The rows of a group lie close to one hidden flat surface of 12 dimensions, which may be shifted away from zero. Surfaces can cross.
In the rows, zero is written as 128.
Some rows, each with its group after it:
[159 124 111 143  93 187  88 141 134 115 117 198 138 127 102] => J552
[103 170  87 139 184 162 147 123 115 120 125 147  72  96  96] => J139
[140 179  80 127 113 119 166 127 161 129 117 132 106 166 128] => J943
[ 75 107 101  86 102 131 130 120  93 107 131 165  86  73  45] => J192
[137 126  87 139 123 113 134 127  98 112 124  46 203 146 132] => J943
[125 142 130 138 157 106 149 158  87 115 141  82 162 122 106] => J192
[ 92 133 132 143 140 119  84 120 136 162 126 103 182 105 132] => J139
[167 113 124 145 150 124  95  92 132 118 143 128 104 150  91] => J139
[164 149  99 145 124 154 103 129 176 142 117 156 156 132 120] => J139
[134 114 157 138 155 194  89 141 150  95 151 133 120 168 155] => J943
[111 160 114 117  89 137  62 102 158  73  87 120 143 128 102] => J139
[ 58 171 107 210 115 135 101 149 101 103 122 168 150 125 148] => J192
[ 83 180 139 145  98 137 143 144 142  86 111 110 133 166 227] => J552
[147 154  72 102  77 163 114 111 124 100  70 142 116 110 107] => J192
[145  71 105 119 111 151 110 134 207 126 144 117 112 159 152] => J743
[184 165 108 184 153 110 151 152 137 124 170 121 164 129 124] => J743
[127 104 152 114 164 136 132 126 112 152 132  87 112 136 146] => J552
[ 91 110 120 154 150 155 107 106  87 163 137 134 132 138 155] => J139
[162  99 161  87 141 175 129 152  68 146  87 105 194 100 122] => J192
[106 132 189 116 146 136  87 124 105 110 102 131  95 115 116] => J943
[ 90  79 119 118 136 115 163  98 147 116 107 161 120 140 126] => J743
[138 124 117 143 110 133 113  94 134 135 104 150  99 158 148] => J943
[148 113 174  73 178 144 150 140  90 149  91  84 155  93 114] => J743
[104 160 164 123 166 107 127 150 143 139 115  86 129 102 131] => J552
[199  90  68 113 116 107 151 105 157 149 137  75 149 189 112] => J552
[180  74 130  77 117 168 117 127 143 194 102  97 154 142 151] => J552
[164  71 151 155 172 192  74 179 118 191 189 158 122  91  94] => J552
[131 115 109 117 137 116 152 148 131 156 132 148 128  93  81] => J743
[113 116 162  89 136 104 166 148 132  96 180 187 100  71  67] => J943
[140 146  90 133 132 167  86 128 194 147 109 118 119  96 145] => J192
[143 133 119 100 162 115 170 136 119 179  96 145 171  60  75] => J192
[104 184 155 165 156 173  92 161 135 108 121 123  76 197 160] => J943
[ 90 112 130 133  83 144 102 149 114 121 159 135 110 105 149] => J943
[104 110 121 106 140 100 133  96 155 128 162 141 101  73 107] => J139
[ 32 135 122 151 167 140 101 151 102 109 184  96 128  55 119] => J139
[105  96 103 144  89  99 111 122  81 157 125 143 115 142  89] => J552
[160 123 101 111 119 180 110 123 123 161  92 166 103 109  99] => J743
[105 166  93 155 143  97 156 134  73 148 131 149 125 112  66] => J139
[ 79 138 141 147 148 113 110 158 135 151 166 113 163  72 122] => J139
[163 149 118 115 100 143 131 158 163 152 100 151 179 117 135] => J192
[ 39 128  76 130 138 125  75  62 172  95 123  95 167  90 117] => J139
[ 89  98 155 140 151 104 148 145  87 154 134 159 101 106 110] => J743
[182 135 107 102 189 156 177 128 126 198 127  75  90 158 140] => J552
[171 124 144 147 137  97 149 182 146 184 201 100  86 141 145] => J552
[110 131 101 135 159 152 147 133  65  95 142 124 164 109  89] => J139
[144  96  98 116 124 123 171  96 137 153 139 163 111  78 148] => J192
[121 190  93 126 143 157 126 157  65 158  81 108 136 128  81] => J139
[106 101 132 113 128 189 124 123 144  86 143 187 147 119 139] => J943
[121 111 116 185 173 153 120 131 139 108 127 109 197 165 152] => J743
[158 149 140 151 128  70 158 189 142 165 183 116  71 115 100] => J743
[140 140 135 168  95  96 141 193 133 185 184 149 128 124 153] => J943
[ 68  97 125 100 158 134 115 117 111 116 142 119 106  95  71] => J192
[135 108 149  90  85 165  81 147 154 105 147 122  79 117 135] => J943
[ 99 106 189 117  90  86  96 137  65 103 131 141 112  67 100] => J943
[125 150  98  82 132 129 168  92 104 127  87 113 138 123 121] => J139
[124  70 115  81 116 171 156 134  54 131 148  90 133  39 167] => J192
[155 140 155 135 138 163 107 119 142 106 113 135  89 193 145] => J943
[ 74 117 106 100 141 125 162  94 127 128 110 155 131  98 121] => J192
[109 108  55  96  96 168 131 134 128 170 124 100 125 120 137] => J552
[ 45 102 146 112 138 141 133 117 155  91 113 133 145  89 173] => J743
[130 167 111 124 135 154 108  97 140 114  65 122 115 163 131] => J943
[120 165 139 170 140 144  95 128 134 125  72 181 136 138 119] => J743
[140  93 122 162 174 162 136 102 122 138 156 140 131 157 160] => J552
[149 107 139 140 129  84 159  78 206 106 119 170  83 175 170] => J743
[195 122 126 109 153 135 158 127 172 163 173 130 127  72 148] => J743
[174 129  78  79 147 183 141 118 143 114 111 121 133 111  79] => J552
[162 119 160 135 121 120 156 121  78 127 150 188  94 109 139] => J743
[142 118 122 141 155 136 105 173  79 137 147 100 155 125  51] => J192
[149 125  74 152 133 123 138 169 121 137 198 134 104 108  59] => J552
[148 124 127  71  78 123 167 153 110 134 125 121 115 108 134] => J192

New rows, each followed by its group:
[149 109  79 141  93 154 108 122 166 145  86 187  92 176 102] => J743
[137 156 129 128  89  70 137 146 120 118 161  92 121 145 117] => J139
[151 162 143 125 132 127 128 134  93 158  71 154 119  67 105] => J192
[ 85 121 138  78 152 126 154 128 140 114 127  82 142 154 127] => J192
[116 119 128 161 110 106  80 124 120 110 106 107 169 165 117] => J552
[126 137  87 136 131 136  95 128 109 179 121  83 161 143 100] => J139
[119 126 100 123  71  89 116  95 101 138  65  99 181  98 139] => J943
[177  76 146 124  97 106  74 127 163 163 190  87 143 140 127] => J139
[172 151 138 107 137 132 170 101 105 126 100 151 115 125 137] => J743
[ 97 129 115  97  94 120  97 146 125 128 168  68  99  99 108] => J139
[137 130  98 164  82 101 108 177 133 180 163 143 120 128  97] => J552
[106  92 136  88 134 120 172 134 145 160 153 138 138 104 139] => J192
[106 112 112 147 146 106 139 110  97  96 175 114 145 119 108] => J139
[162 183 141 109 120 110 136 136 158 165  64 156 111  99 109] => J192
[132 129  90 132  92  67 155  99 161 143 123 153 145  92 120] => J943
[130 122 201  73 129 102 133 155 130 149 115 151 108 116  84] => J192
[105 151 129  70 174 126 159 120 103 186  61 117 117 130  70] => J192
[137 149  89 186 139 141 109 148 122 126 128 122 167 104 119] => J192
[ 80  88 102 158 131 109  95 100 148 116 162 117 118 123 124] => J552
[108 101  98 127 110 126 138 123 177  97 136 172 157 102 117] => J743
[ 85 112 143 140 176 134 111 125 164 147 104 108 107 135 144] => J743
[111 122 151  86  71  92 111 156 143 207  94 125 111  92 131] => J552
[147 115  91 106  92 143 105  96 101 128  78 123 106 173 101] => J552
[102 109 123 140 155 132 109  92 119 114 137 116 156 123 129] => J139
[ 71 119 157 137 172 134 127  96 138 153  77 167  93 116 149] => J743
[126 111 111 114 155 154 111 122 124  75 156  69 122  95  96] => J743
[136 146 131 181 145 101 144 160 107 110 181 132 137 132 113] => J139
[ 96 152 100  89  79 209 114 163 161 104 122 158 105 129 147] => J943
[118 121  87 158 126 105 121 124 131 149 130 149 138 122  78] => J552
[151 118 157 168 147  75 127 113 104  85 172 110 153 163 107] => J139
[137 138 136 110 144 128 125 108 148  88 109  83 126 111 133] => J192
[120 120 165 100 137 120 129 134 120 139 143 155 109  66 103] => J139
[ 91 146 134 134 147 113 161 101  85 109 165 150  70  65 148] => J743
[130 113 180 125 136 132  96 107 133 113 113  99 113 141 172] => J943
[129 132  90  76 124 157 158 126 190 149 128 149 114 104 130] => J943
[139 104 100 154 141 181 127 114 105 152 152 160 120 112 149] => J743
[124 150 165  92 101  69 148 152 137 125 150 125 131  74 105] => J139
[185  81 129  82 117 184 142 124 119 167 103 136 156 188 145] => J192
[ 76 112  84 135 169 147 145 112 137 117 159 151 165  87  94] => J943
[163 123 121 122 125 166 117 151 142 185 103 135  98 142 138] => J743
[159  79 104 148 136 127 123  88 129  97 141 185 151 105  75] => J192
[163  96  84  75 156 139 187  78 166 147 103 107 123 130 145] => J743
[183 160 158 107 113 136 137 171 135  92 118 102 157 172 119] => J943
[141 132 153 121  90 157  91 185 133  77 159 139 129 133 101] => J943
[115 159 119 177 132 128 122 163 139 132 128 127 133 151 147] => J743
[ 75  94 119 112  63  80 173 166  97 102 114 173 106 148  88] => J743
[129  99 124 131 143 137 147 114  35  92 115 129 176  66  95] => J192
[ 68 134 177 126 143 128 101 170 132 161 136 140 111 142 107] => J192
[130 138 111 132  60  76  88  95 141 134 154 119  37 169 117] => J139
[ 92  67 128 129 158 149 117 144 150 175 184 144 139 103 119] => J192
[157 181  82 157 182 102 163  86 170 115 159 103  93 104 135] => J743
[103 124  93 158 118 161  76 166 112 131 181 120 135  99  94] => J139
[126 124  88 122 100 122 136 152 129 133 161 104 130 116 117] => J943
[199 138 115 174 128 168 103 153 142 171 134 145 105 198 146] => J552
[100 147  96 149 122 161 153 176  59 142 159 142  92 169 116] => J943
[146  90 117 138 138 103 167 147 161 186 144 165 122 129 117] => J743
[115 130  95  92 161 147 123  72 115  97  81  80  95 119  91] => J192
[104 118 129 187  68 100  78 144  64 179 124 170 118  96 123] => J943
[120 160 134 104 172 174 152 148 104 117 120 105 102 103 140] => J139
[127  94 148 150 136 114 122  81  56  91 158  82 101 207 160] => J139
[137 169 119 118  84  84 135  92 143  99  81 144  82 143 119] => J943
[111 132 143 137  59 101  95 142 213  90  77 202  75 159 113] => J743
[106 108 190  89 119 160 125 131 108 168 104 134 169 101 200] => J139
[ 62 117 113  99 110 117 105  59  93 125  96 138 120 108 114] => J139
[106 140 105 166  96  84 142 130 152  72 154 135 178 145 134] => J552
[118 118 178 112 164 144 149 165 143 147 155 141 158 100 149] => J943
[ 96 130 156 103 145 139 129 145 116 155  99 121 136 141 125] => J192
[ 93  70 100 125 178 102 200  99 179 202 153 160 115  93 160] => J743
[127 170 137 142  84  93 111 160 105 130 115 130  96 128  99] => J943
[191  78 122 103 162 169 134  98 105 114 157  84 123 134 131] => J743
[ 97 144 109 116 138 160  92 122 116 139  82  84 118 134 123] => J552
[ 90 172 108 135 160 162 155 144 154  59 160 110 124 182 151] => J943
[105 161 136 165 107  97 140 165 183 137 123 148 112 147 170] => J743
[146 128 105 118 127 140 126 115 174  82 149 111 116 135 133] => J552
[132 139 104 118  81 149 165 136 180 103 117 133 175 144 213] => J743
[122 125 150 108 118 123 161 141  54 139 124 105  86 106 156] => J192
[126 133  76 194  94 183  94 155  86  80 159 147 161 156 134] => J743
[ 81 157 101 134 102 108 173 146  95 131 134 147  92 109 137] => J743
[121 127 137 102 131 124 183 113  96 121 113 179 170  67 130] => J743
[ 95 147 116 122 125 110  83 116 103 149 104 113 138 105  68] => J139
[139 167 121 114  63 109 123 144  67 100 104 156 128 132  62] => J139
[146  99 114 145 125  87 140 108 132 142 184 161 117 115  95] => J139
[129 131 131 126 174 109 159 134 143 192 141 151 102 101 106] => J943
[133  97 114  88 136 138 160 126 170 179 118 144 117  94 132] => J743
